The rows of a group lie close to one hidden flat surface of 10 dimensions, which passes through zero. Surfaces can cross.
(in the rows, 128 means zero)
Known rows, each followed by its group:
[122  72 140  96 142 151 112 117 131 123 119  70 114  97  88 109 121 145]
k_989
[ 85 184  86 151 129 148 114 126 129 103 154 171 150 101 142 115 152 115]
k_535
[154 123 141 183 119 161 139 155 114 131 119 126 110  80 128 131 156 162]
k_985
[128 137 109  89 203 137 128 112 144  89 154 172 161 146 131 127 156 104]
k_985
[155 113 117 124 110 138 131 130 137 116 108 113 117 146 130 128 114 143]
k_576
[128 123 117  84 145 125  99 116 148 127 123 130 154 137 122  95 142 147]
k_23
[222 143 153 124 127 117 115  95 135 118 125 154 171 119  76 128 112 118]
k_535
[123 156 176 196 103 160 196 148 140  85 164 130 146 150 208 145 154 123]
k_23
[150 149 111 115  98  83 131 120 144  87 130 153 102 113 114 113  88 104]
k_288
[130 114 141 116 114 103 119 140 134 122 116 126 108 120 134 119 112 130]
k_985
[124 138 143 115 146 157 140 123 161 137 133 139 116  85 154  88 136 130]
k_23
[134 140 148 146 172 142 152 125 114 142 135 142 188 145 133 164 212 112]
k_576
[113 117 109 100 139 138  91 139 149 120  97  89 101 105 167 117 141 107]
k_23
[161 143 123 134 110 109 136 125 128 131 115 125 118 134 110 138 117 104]
k_288
[104 126 108  94 119 110 109 108 134 142 122 135 132 124 110 112 116 127]
k_989
[138  78 171 126 184 153 126 153 114 151 118 127 120 126 132 150 142 136]
k_985
[153 148 122 148 105 122 183 115 130 141 138 124 107 134 121 131 111 129]
k_989
[115 100 120 113 151 114  81 125 118 153  96 124 110  92 156 142 133 129]
k_989
[140 139 119 132 124 119 124 128 124 115 139 178 150 159 123 129 110 146]
k_23
[144 125 102  89 114  98 127 102 155 124  98  59 112 148 164 131 132  97]
k_23
[130 162 110 110 167  89  96 148 137 137 155 105  86  91 154  77 136 149]
k_288
[152 133 124 122 136 124 113 130 134 133 123 134 133 151 148 127 116 135]
k_288
[ 51 100 113 114 140 154 149 132 117  93 176 122 119 132  78 107 115 145]
k_288
[111  90 147 122 103 119 111 133 121 101 103 114 157 162 143 158 140 121]
k_535
[149 190  98 149 134 127 133 134 111 133 159 137 136 133  39 123 134 106]
k_535
[127  81 114 131 113 122 164 114 123 122 106 125 117 166 192 164 123 164]
k_288
[143  89 159 127 120 148 163 115 135 151 123  98 115 136 151 126 110 162]
k_535
[150 155 110 111 132 120 134 124 149  82 155 129 114 153 120 106  85 105]
k_576
[142 118 131 110 141 123  88 127 130 141 104 130 141 132 143 131 128 127]
k_288
[129 123 122 125 116 120 129 162 124 114 123 100 108 126  76 112 144 131]
k_576
[ 98 128 157 134 118 144 100 139 131 125 140 119 150  89 120  93 146 151]
k_985
[127  98 123 116 135 130  79 143 125 130  90 140 118 101 136 131 129 138]
k_985
[113 143 108 132 123 137 140 127 130 145 134 128 108 111 120 114 131 134]
k_535
[141 130  88  85  82 149 143  88 171 109 101 105 157 154  97  91 134 133]
k_989
[ 93 106 159 140  88 152 144 107 128 111 126 158 162 104  97 133 117 119]
k_288
[113 119 114 105 165 132 119 162 100 159 139 140 110 175  32 128 104 119]
k_535
[107 124 133 142 110 152 170 109 135 118 133 127 142 159 159 151 125 114]
k_23
[122 101  98 107 135 152 125 110 138 107 112 132 136 136 137 130 131 140]
k_989
[140 119 100 123 149 140 136 122 121 125 123 116 114 121  98 138 138 123]
k_576
[139 138 139 128 168 151 125 129 119 156 157 134 127 117  79 113 115 131]
k_535
[116 111 129 108 121 159 107 127 143 118 114 150 157 148 112 113 118 136]
k_989
[140 137 123 140 151 166 147 102 122 148 149 135 144 111  97 122 132 141]
k_535
[114 123 170 159 137 187 121 142 130 148 140 117 107  96 160 121  97 129]
k_23
[115 146 101  78 128  88  83 126 150  90 140 170 136 136 121  91  99 118]
k_989
[126  81 109 107 149 206  84 133 138 136  77 155 162 121 118 117 161 171]
k_576
[204 151 212 155 131 101  94 132 131  92 154  97 167 113 132 132 118 105]
k_535
[122 121 120 117 122 141  98 144 146  87 114 113 151 196 195 136 125 127]
k_23
[ 82  89 165 126 135 163  78 115 117 187 128  70 117  40 115  93 123 168]
k_576
[126 122 122 155 106 105 149 133 105 133 125 127 119 142 146 158 134 147]
k_576
[121 154 125 127 133 111 109 135 131 138 126 145 123  88 129 111 143 116]
k_288
[ 69 102 135 123 109 113 115 168 103 129 117 127 135 144  80 137 153 123]
k_576
[115  98  99 159  79 154 101 141 103 151  75 123 116 121 120 157 122 151]
k_985
[ 94 197 111 176 107 129 123 159 111 132 151 190 144 122 122 126 147 116]
k_985
[153 168 110 151 158 158 147 140 140 106 136 144 136 151 169 143 158 105]
k_288
[164 137  84 119 117 113 154 113 137 147 109 167  73 118 130 126  82 131]
k_288
[158 143 133 151 125 140 165 144 137  78 148 120 138 162 131 133 142 125]
k_989
[122 103 183 154 140 144 113 119 113 180 131  67 139  98 175 136 146 162]
k_989
[112 140 132 173 100  91 152 160  99 137 131 161 127 130 138 147 164 157]
k_576
[124 144 191 166 107 110 165 144  99 181 168 109 114 132  81 126  95 127]
k_989
[133 165  94 114  96  86 136 138 141 146 114 108 117 139 121  98 160 138]
k_535
[143 147 127 139 136 150 137 105 136 105 155  85 173 142 134 123 165 138]
k_985
[160 169  99 144 133  89  77 152 131  98 123 160 140 112 185 113 162 157]
k_576
[127  62 152 129  90 147 117 144 130 105  98 101 112  98 124 115 119 178]
k_985
[148 129  70 139 127 145 145  96 110 178  93 109  96 118 107 166 118 111]
k_985
[172 144 127  90 140  82 112 112 143 155 125 109 117 101  99  90 129 132]
k_23
[154 105 162 164 123 162 180 143 117 142 132 134  98 156 128 158  82 130]
k_23

New rows. What belongs after each?
[ 84 128  50 109 132 108 121 101 116 135  99 160 148 159 166 173 165 117]
k_989
[129 146 115 129  90  98 135 125 129 162 123 195 121 143 143 111  93 167]
k_288
[176 124 108 126 131 126 130 115 143 114  91 150 118 138 178 157 123 110]
k_288
[144 154 133 171 111  62 141 139  83 132 147 110 123 102  70 159 157 115]
k_23
[143 121 151 145 104 162 147 110 138 146 119  81 163 154 158 132 150 153]
k_989
[148 120 118  96 145  86 129 148 123 122 108 192 112 185 104 158  96  87]
k_23
[153 110 157 109 125 112 101 125 141 108 112 153 151 136 145 129 112 125]
k_535
[ 94 177  81 137 144 135 135 159 125  99 152 194 139 176 120 129 144 104]
k_288
[163 153  99 131 112 118 142 102 149 120 115 168  99  85 147 118 105 122]
k_535
[126  99 112 150  92 169  54 137 118 134  73 107 143  87 140 127 145 174]
k_985
[ 96 120 120 108  88  86 114 153 127 142  87 163  94 116 114 128 112 104]
k_576
[160 161  80 133 148  95 102 100 131  75 115 168 130  79 170 162 149  78]
k_535
[130 146 121 148 151 165 196 111 129 115 169 155 145 152 117 136 138 130]
k_985
[150 117 112 136 103 102 166 144 126  89 118 135 110 173 136 156 119 123]
k_985
[125 142 161 115 145 138 147 143 163 113 131 161 130 148 184 120 125  89]
k_23
[130 144 133 131 149 148 163 107 134 137 158 140 137 130 124 120 124 127]
k_985
[107 116 138  87 162 102  88 141 135 138 120 104 159 148 164 113 184 147]
k_535
[127 110 140 114 144 120 125 116 128 121 149  75 114  96 120 109 128 146]
k_989
[138 126  96 110 127  99 134 128 124 129 110 116 130 160 117 145 154 125]
k_535
[ 95 124 149 165 119 151 128 163 121  70 156 160 124 183 186 160  74 110]
k_535
[ 98 150 109 125 133 130 104 112 118 151 133 101 140  92  95 120 156 110]
k_985
[ 71 166  81 155 131 180 122 107 126  99 153 193 168 104 140 129 147 122]
k_535
[ 97 120  48  96 102 124 169  68 130 159 100 115 124 136 102 138 147 125]
k_989
[119 118 138 124 143 123 107 142 121 103 134 108 147 140 140 136 151 129]
k_989
[113 139 151 153 139 168 143 136 138 123 166 148 118 128 179 115  94 146]
k_535
[166 142  97 108 101 106 111  67 134 145 139 113 157 150 116 105  87 170]
k_23
[161  84  82  91  98 163 128 110 154 123  44  90 114 130  91 133 144 111]
k_989
[150 137 153 103 139 112  93 133 138 141 125 144 140 111 100  95 123 130]
k_535
[148 128 130 127 138 133 119 130 125 152 117 113 127 131 123 131 129 127]
k_288
[107 147  97 129 145 131 140 127 122 135 134 175 113  99 108 129 134 111]
k_989
[152  82 136 130 102 150 165 110 118 153 103 131  94 117  60 142  74 127]
k_535
[144 147 141 147 116 108 137 125 124 160 134 159 106 124 155 131  89 135]
k_989
[199 102 165 105 118  87 132 133 143 130 105 126  95 147 135 128  75 129]
k_535
[109 148  86 115 181 144 142 126 126 174 147 135  94 108 111 102 139 143]
k_535
[143 175 124 136 144 155 117 132 148 113 140 176 145 114 131 111 130 100]
k_288
[140 136 122 152 108 118 149 143  97 185  97 114 130 164  88 170 151 110]
k_288
[ 85 108 107 132 106 167 129  78 117 162 123 106 119 111 123 148  82 116]
k_23
[167 105 143 111 132 152 122 125 147 151  66 112 149 127 134 140 173 113]
k_576
[160 145 140 122 148 123 134 111 151 149 138 128 112  88 167  93 126 152]
k_535
[122 136 113 103 105 102 105  90 142 161 117 136 137 130 170 111 103 148]
k_989
[123 138 139 145 124 142 138 127 127 136 130 136 140 119 137 129 144 126]
k_288
[150 119 196 116 162  99  86 165 131 125 144 106 117 128 146 115 104 117]
k_535
[ 85 121 147 126 126 132 124 140 125 131 142 133 114  60  85  91 140 136]
k_985
[119  89 121 114 145 146 123 111 125 134 116  82 117  97 119 130 142 144]
k_989
[136  98 165 123 141 137 152 145 123 148 142  85 129 194 135 132 118 157]
k_535
[116 139  98 144 106 154 137  96 118 162 122  96 117  91  93 125 129 133]
k_985
[136 115 102 150 130 195 185 102 130 162 106 131  97  79 109 136 141 134]
k_989
[111 147 109 118 116 120 108 107 138 112 135 137 160 144 155 122 129 123]
k_23
[112 102 145 120 114 143 134  95 147  93 128 151 123  59 143 112 109 129]
k_288
[172 164 114 127 106 101 124 127 138 129 118 171 123 151 128 122  94 116]
k_288
[121 113 137 125 151 132 100 139 126 105 134 143 136 131 153 133 125 137]
k_989
[144 168  98 115 159 111 108 153 132 120 146 123 108 150 116 109 126 113]
k_288
[100 143 131 117 138 129 119 131 132 114 149 156 153 137 127 116 135 121]
k_985
[129 126 138 112 143 110 128 155 128 150 135 108 104 153 128 111 120 137]
k_535
[138 111 133 119 128 156 138 112 126 150 131 114 110 112  65 115  89 128]
k_288
[105 118 139 102 147 116  92 131 144  54 156 105 144 112 143 105 133 118]
k_288
[118  76 157 106 158 127 112 146 114 129 119 115 122 158 132 153 112 125]
k_535
[138 177 128 140 130 117  91 130 127 166 126 147 153 168 176 140 114 109]
k_985
[157 112 184 104 113 154 121 116 164 119 123  42 149 166 139 110 102 104]
k_576
[119  83 133 121 203 134 143 147  86 186 106 125  92 126  84 191 156  88]
k_985
[121 121 134 148 177  99 131 170  99  66 167 103 109 129 119 158 160 109]
k_989
[102 101 163 106 142 159 103 119 132 159 124  79 142 140 133 125 113 114]
k_23
[120 160 123 133 118  78 104 139 122 179 112 158 115  89 158 114 152 143]
k_288
[143 185 142 180 123 123 192 147 124 149 174  74  96 109 132 108 160 138]
k_288
[138 142 140 137 113 126 125 132 132 154 126 168 117 125 134 119  91 128]
k_989
[ 81 119  86 104 117 139 116  86 134 127 118  97 153 109 126 118 165 139]
k_23
[139 138 168 134 130 107 115 143 130 100 157  80 150 143 135 116 141 133]
k_989
[ 97 114 126 123 168 120 107 137 111 105 148 104 134 108 125 136 162 125]
k_989
[ 75 116 140 109 136 120  99 165 131 136 128 128 108 133 155 107 125 131]
k_535
[ 98 137 144 119 142 149 117 141 147 111 132 152 145 132 168 119 138 105]
k_23
[103 127 111 100 165  86  62 150 118 139 105 115 122  96 147 127 178 113]
k_288
[123 106 109  94 145 101 101 136 140 108 100 177 105 139 172 140 105 115]
k_535
[157 114 149 142 131 133 138 153 122 122 125 137  91 121 107 137  92 121]
k_989
